Each new row is followed by what is left after taking away its nearest point in the smallest flat space through zero that holds the last named rows.
In the rows, 128 means zero.

Q264 (4 x 8):
[[ 91 144 136 127  85  69 108 105]
 [101 134 115 147  99 143 155 105]
 [100 155  96 153 147 111 132 149]
 [ 99 126  66 144 116 138 153 140]]
New rows:
[161  86 157 135  88 126 133 124] : [143 112 136 158 115 116 136 145]
[134 118 104 122 167 122 173  94] : [134 119 116 113 160 101 158  90]
[122 110 131 126 125 135 125 140] : [117 118 136 132 127 131 125 138]
[ 92 145 115  65 129  91 122 184] : [100 147 145  80 125 138 151 155]
[ 78 179 126 165 124 135 186 123] : [125 135 136 112 126 122 150 140]

Q694 (4 x 8):
[[179  95 135 163 160 146 167 162]
 [110 143 157 140 147 103 153 173]
 [175 161 125 167  56 103 175  94]
 [ 49  95  81 178  77 170 104  77]]
New rows:
[113 197 150 133 172 107 110 143] : [133 167 124 157 157 139 111 116]
[108 122 135 143 131 177  93 109] : [132 146 154 140 129 152 115 124]
[141 163 112 137 162 133  52 134] : [144 166 115 171 144 127  80 138]
[133 167 143 152 122  98  92 128] : [140 142 134 160 136 120  89 130]
[106 119 143  98 155  81 146 131] : [120 102 124 117 137 101 149 108]

Q735 (4 x 8):
[[114 125 109 102 164 163 203  76]
 [124 198 104  76 214 152 172 146]
 [124 137  31 120 183 116 223 111]
 [131 149  88 195 117 135 195 129]]
New rows:
[112 140  50 154 102  82 183 113] : [108 153 125 115 104 112 130 115]
[195 102  81 131 105 142 120 114] : [194 127 105 119 118 162 115 121]
[117 152 163 109 127 140 198 193] : [117 106 155 102 106 114 175 179]
[146 110 162 142 168 107 194 185] : [144  85 177 131 154 103 173 173]
[149 139  61 146 145  48 147  88] : [144 159 138 137 135  93 120  83]

Q225 (4 x 8):
[[125 198 111 137 164 141 157 107]
 [121 171  46  92 208 119 179 139]
 [101 124 115  94 191 108 177 136]
 [108 100 150 125  89 145 135 184]]
New rows:
[ 79 106 147 141 106 145  76 146] : [ 82 130 120 133 143 137  90 128]
[120  93 133 135 157 116  86 113] : [111 125 127 142 150 139 103 136]
[103 176 101  79 174  77 157 164] : [123 159 139 109 118  84 109 145]
[101 100 112  79  85 158 159  96] : [108 117 110  87  88 160 155  80]
[114 159 150 122 147  78  88  81] : [103 153 132 114 123  97  99 139]
[175 172 174 174 137 116  82  75] : [148 136 142 135 146 116 117 151]

Q231 (4 x 8):
[[ 92 142 188 176 126  89  96 193]
 [158 137 163 145 114  49  80 139]
 [193 217 147 142 167 136 123 197]
 [146 183 184 197 162 150 110 226]]
New rows:
[146 138 106 120  99 110 106 138] : [129 130 106 129 102 134 115 144]
[130 119 120 154 106 103  86 143] : [125 131 100 133 115 131 110 140]
[147 144 138 117  68 130 126 120] : [135 143 141 125  72 145 132 129]
[ 81 124 135 114 106 118  95 103] : [119 144 132 124 123 144  98 114]

Q579 (4 x 8):
[[132 116 143  50 141 159 105 124]
 [106 119 101  85 143 119 165 133]
 [140 147  78 141 111 128 146  91]
 [ 93 137  58  68  78 190 168 113]]
New rows:
[134 174 179  89 129 119 103  88] : [106 174 160 115 115 110 138 107]
[138 132  84  82 117 117 171 145] : [155 134 124 119 113 119 133 152]
[159 126  93 113 127 107 158 105] : [147 118 131 124 115 125 138 135]

Q479 (4 x 8):
[[100 161 160  81  98 128 144 139]
 [116 101  79 120 107 166 115  91]
 [107 124  86 116  88 116  97 108]
 [ 75 188 158 144 140 152  67 159]]
New rows:
[ 94 103 177 115  83 120 162  77] : [100 104 171 158 113 117 130  87]
[156 133 123 159  86  75 155 129] : [132 143 130 160 100 136 144 125]
[ 88 175 148 172 112 146 138 135] : [113 145 126 170 105 129 158 119]
[162 147  92 133 165 111 134  88] : [141 170 110 115 155 121 132  96]

Q504 (4 x 8):
[[117  79 120 152 118 110  91 139]
 [150  97 133 175 183 110 116  74]
 [102 130  92  99 122 151  57 158]
 [125 101 108 171 139 108  51 109]]
New rows:
[123 137 111 104  63  93 121 141] : [136 122 111 103 120 105 129 111]
[132 171  99  77 156 138 100  97] : [130 124 119 105 123 106 128 113]
[188 178 174 104 155 120  73 172] : [188 136 186 114 152 108  96 179]
[193 125  89 103 143 113 127 181] : [200 131  95 122 140 101 128 168]
[ 94 102 133 165 125 132  95 110] : [ 97 128 140 139 124 147 130 115]
[118 115 181 138 132 124 159  88] : [103 125 161 120 121 137 119 108]

Q798 (4 x 8):
[[143 161 101 182 162 136 148 114]
 [ 93 173 141 165 139 167 134 166]
 [135 138 114 147 108 110 113 114]
 [ 93 147 108 133 189 144 201 108]]
New rows:
[118 183 104 129 131  79 108  93] : [130 161 134 105 153 110 107 127]
[ 88 162 203 138  89 113  87 151] : [128 140 176 135 142 104 126 112]
[147 109 144 132 142 159 141 124] : [128 120 137 136 117 143 134 114]
[173 135  89 131 135 125 112  90] : [131 141 114 112 128 146 117 119]
[191 186 110  69  95 160 131 136] : [171 195 103  70  98 158 147 128]

Q208 (4 x 8):
[[100 155 117 125 147 129 107 117]
 [ 75 151  96 165  94 144  89 135]
 [ 60 116  60 105 141 105 141 113]
 [134 127 144 157 155 139 133 147]]
New rows:
[160 162 124 177 148 143 179 167] : [147 175 103 134 121 128 165 136]
[103 143 167  87 154 173 145 119] : [ 97 125 154 103 121 176 150 131]
[172  89  93  92 161 146 158 173] : [153 130  92 102 137 160 111 163]
[169 169 164 101  81 180 159  89] : [120 153 127 127 119 177 177 106]
[ 92 108 122 107 142 106 173 139] : [109 136 149 121 120 123 141 139]
[144  98 108 107  85  89  93 161] : [138 115 120 118 136  94  89 165]

Q196 (4 x 8):
[[163 137  94 136 114  67 139  96]
 [143 108  81 166 158 132 150 108]
 [191 150 183 156 171 175 125 110]
 [117 116 169 122 124 156 138  96]]
New rows:
[ 83 153  80 151 173 181 172 140] : [107 183 118 122 136 137 161 120]
[162 128 156 139 124 120 105 158] : [136 103 138 141 118 121 122 138]
[176 107 115 113 113 101  82 139] : [152  85 124 116 120 133  93 127]

Q832 (4 x 8):
[[148  89 163 158 121 144 186 115]
 [112  86  87 116 107 101 112 124]
 [148 121 116 171  95 165 134 127]
 [109  91 100  89 127 130 145 121]]
New rows:
[119 148 129 101  87 107 168 121] : [124 159 129 114  82 107 156 124]
[103 181  96 124  79 125 135 133] : [106 160 124 126  90 108 162 126]
[140 105 166 152  72 121 154 176] : [122 129 148 110  90 124 136 182]

Q437 (4 x 8):
[[114 104 138 150 191  93 188 161]
 [154  96 139 120 157  91 154 133]
 [ 65 127  74 119 156  97 137 136]
 [ 87 167 123 132 134  92 175 152]]
New rows:
[201 124 122 146 124 139 118 115] : [155 143  97 149 133 126 132 127]
[123 141 104  82 125 120 134 162] : [137 130 121  98 131 145 129 164]
[139 122 100  95  96 146  70  91] : [128 130 128 125 131 130 129 125]
[ 99 151  99 133 163 124 126 144] : [140 146 123 125 145 128 118 134]
[ 52  70 166 132 108 154 111 193] : [ 82  76 173 102  84 121 112 180]

Q297 (4 x 8):
[[147 124 116 108  73 164 156  84]
 [103 149 112 116 101 163 156  93]
 [156 158  99 141  98 152 118 142]
 [102  85 177 139 141  91 152 148]]
New rows:
[176 118 116 110 136 178 174 192] : [148 116 120  93 168 172 172 170]
[116 121 110  90 124 112 113 109] : [116 125 115 110 111 110 120 136]
[159 178 129  48 198  88 154 117] : [163 179 138  78 146  98 186 148]

Q827 (4 x 8):
[[118 146 118  54 149 114 153 164]
 [132  88 143 106 146 172 184 129]
 [103 105 140 109  91 117 121 117]
 [ 92  91 136 111 136 134 171 164]]
New rows:
[147  87 123 133 155  63  71 138] : [159  71 131 118 165  90  98 129]
[157 139 111 139 148 142 130  75] : [116 126 111 129 139 119 136 107]
[160  98 122 145  95 143 108 141] : [157 110 115 125 108 136 115 159]

Q977 (4 x 8):
[[154 195 154 167 138 109  86 154]
 [159 159 119 146 174  55 113 122]
 [ 61 128 112 166 115 101  56 177]
 [192 186 131 177 114 135 100 180]]
New rows:
[144 161 129 172 157  78  83 142] : [131 120 131 138 132 132 124 122]
[128  96 162 173  97 101 155 173] : [125 100 177 159 111  96 165 149]
[120 130  79 126 154 195 103 164] : [123 142  95 114 183 170 111 134]
[170 140 135 106  53  90 121 153] : [140 131 146  90  64  83 123 130]
[129 138  83 111 131 106 124 101] : [126 151 100 115 116 133 117 109]

Q686 (4 x 8):
[[142 163 140 100 130 116 156  85]
 [149 104  92  79 147 121 126  99]
 [ 66 122  85  91 119  80 209 143]
 [154 103 181 164 180 121 129 171]]
New rows:
[ 95  69 145 134 154 125 151 122] : [101  97 148 135 130 141 134  95]
[103 137  89 146 123  95 155 102] : [129 128 109 162 139 109 128 107]
[ 68 136  54 114 149  94 121 161] : [113 166 107 131 164 109 102 136]
[126 119 118 111 200 214 178  76] : [ 97 122 117 142 174 223 170 104]
[101 161  66  86 166 181 122 181] : [119 185 104  98 176 181 128 172]
[114 137 132  85  77 135 148 174] : [146 130 148  85 100 142 131 166]

Q990 (4 x 8):
[[ 81  58  96 149 155 113 123 183]
 [141 124 121 135 186  97 104 136]
 [ 49  94  83 127 112 165  90  87]
 [115 127  90 139 108 125 157 101]]
New rows:
[110 108 155 144 149 116 131 163] : [113 132 144 140 134 123 136 122]
[134 165 180 152 152 148 156  95] : [105 132 160 161 156 147 155 113]
[111 171  92 118  94  93 125 162] : [109 172 102 112 104  98 104 161]
[154 139  90 121 141  96 175 121] : [129 127 120 104 132 130 133 131]
[121 125 102 141 144 134 169  80] : [125 118 141 130 148 145 148 116]

Q35 (4 x 8):
[[170  98 137 152 100  97 122  85]
 [102 115 187 129 156  96 195  95]
 [ 55 145 161 120  51  71 119 126]
 [137 115 128 146 146 145 154 103]]
New rows:
[ 84  88 161  77  94 170 137 164] : [128  68 155  91  99 169 133 144]
[151 112 130 156  91 143 101 133] : [132 120 150 141 121 141 126 144]
[132  83 133 111 138 122  95 142] : [110  85 132 121 135 135 111 131]
[ 85 128  91  91 136 104  77 167] : [105 101 101 122 149 109 114 117]
[105 168 147 147 150 134 136 110] : [131 163 139 145 140 125 113 114]

Q934 (4 x 8):
[[143 145 146 114 128 187 130  92]
 [ 83 130  88 175  84 166 164 156]
 [135 110 138 105 112 112 195  89]
 [169 138 191  85 142 125 132 192]]
New rows:
[181 107 111 125 158 120 221 140] : [172 122  92 148 176 140 154 138]
[146 111 153 119 204 125 133  78] : [120 114 135 149 179 138 148 131]
[112  95 153  90 150 121 119 130] : [ 96  98 136 108 138 140 122 131]
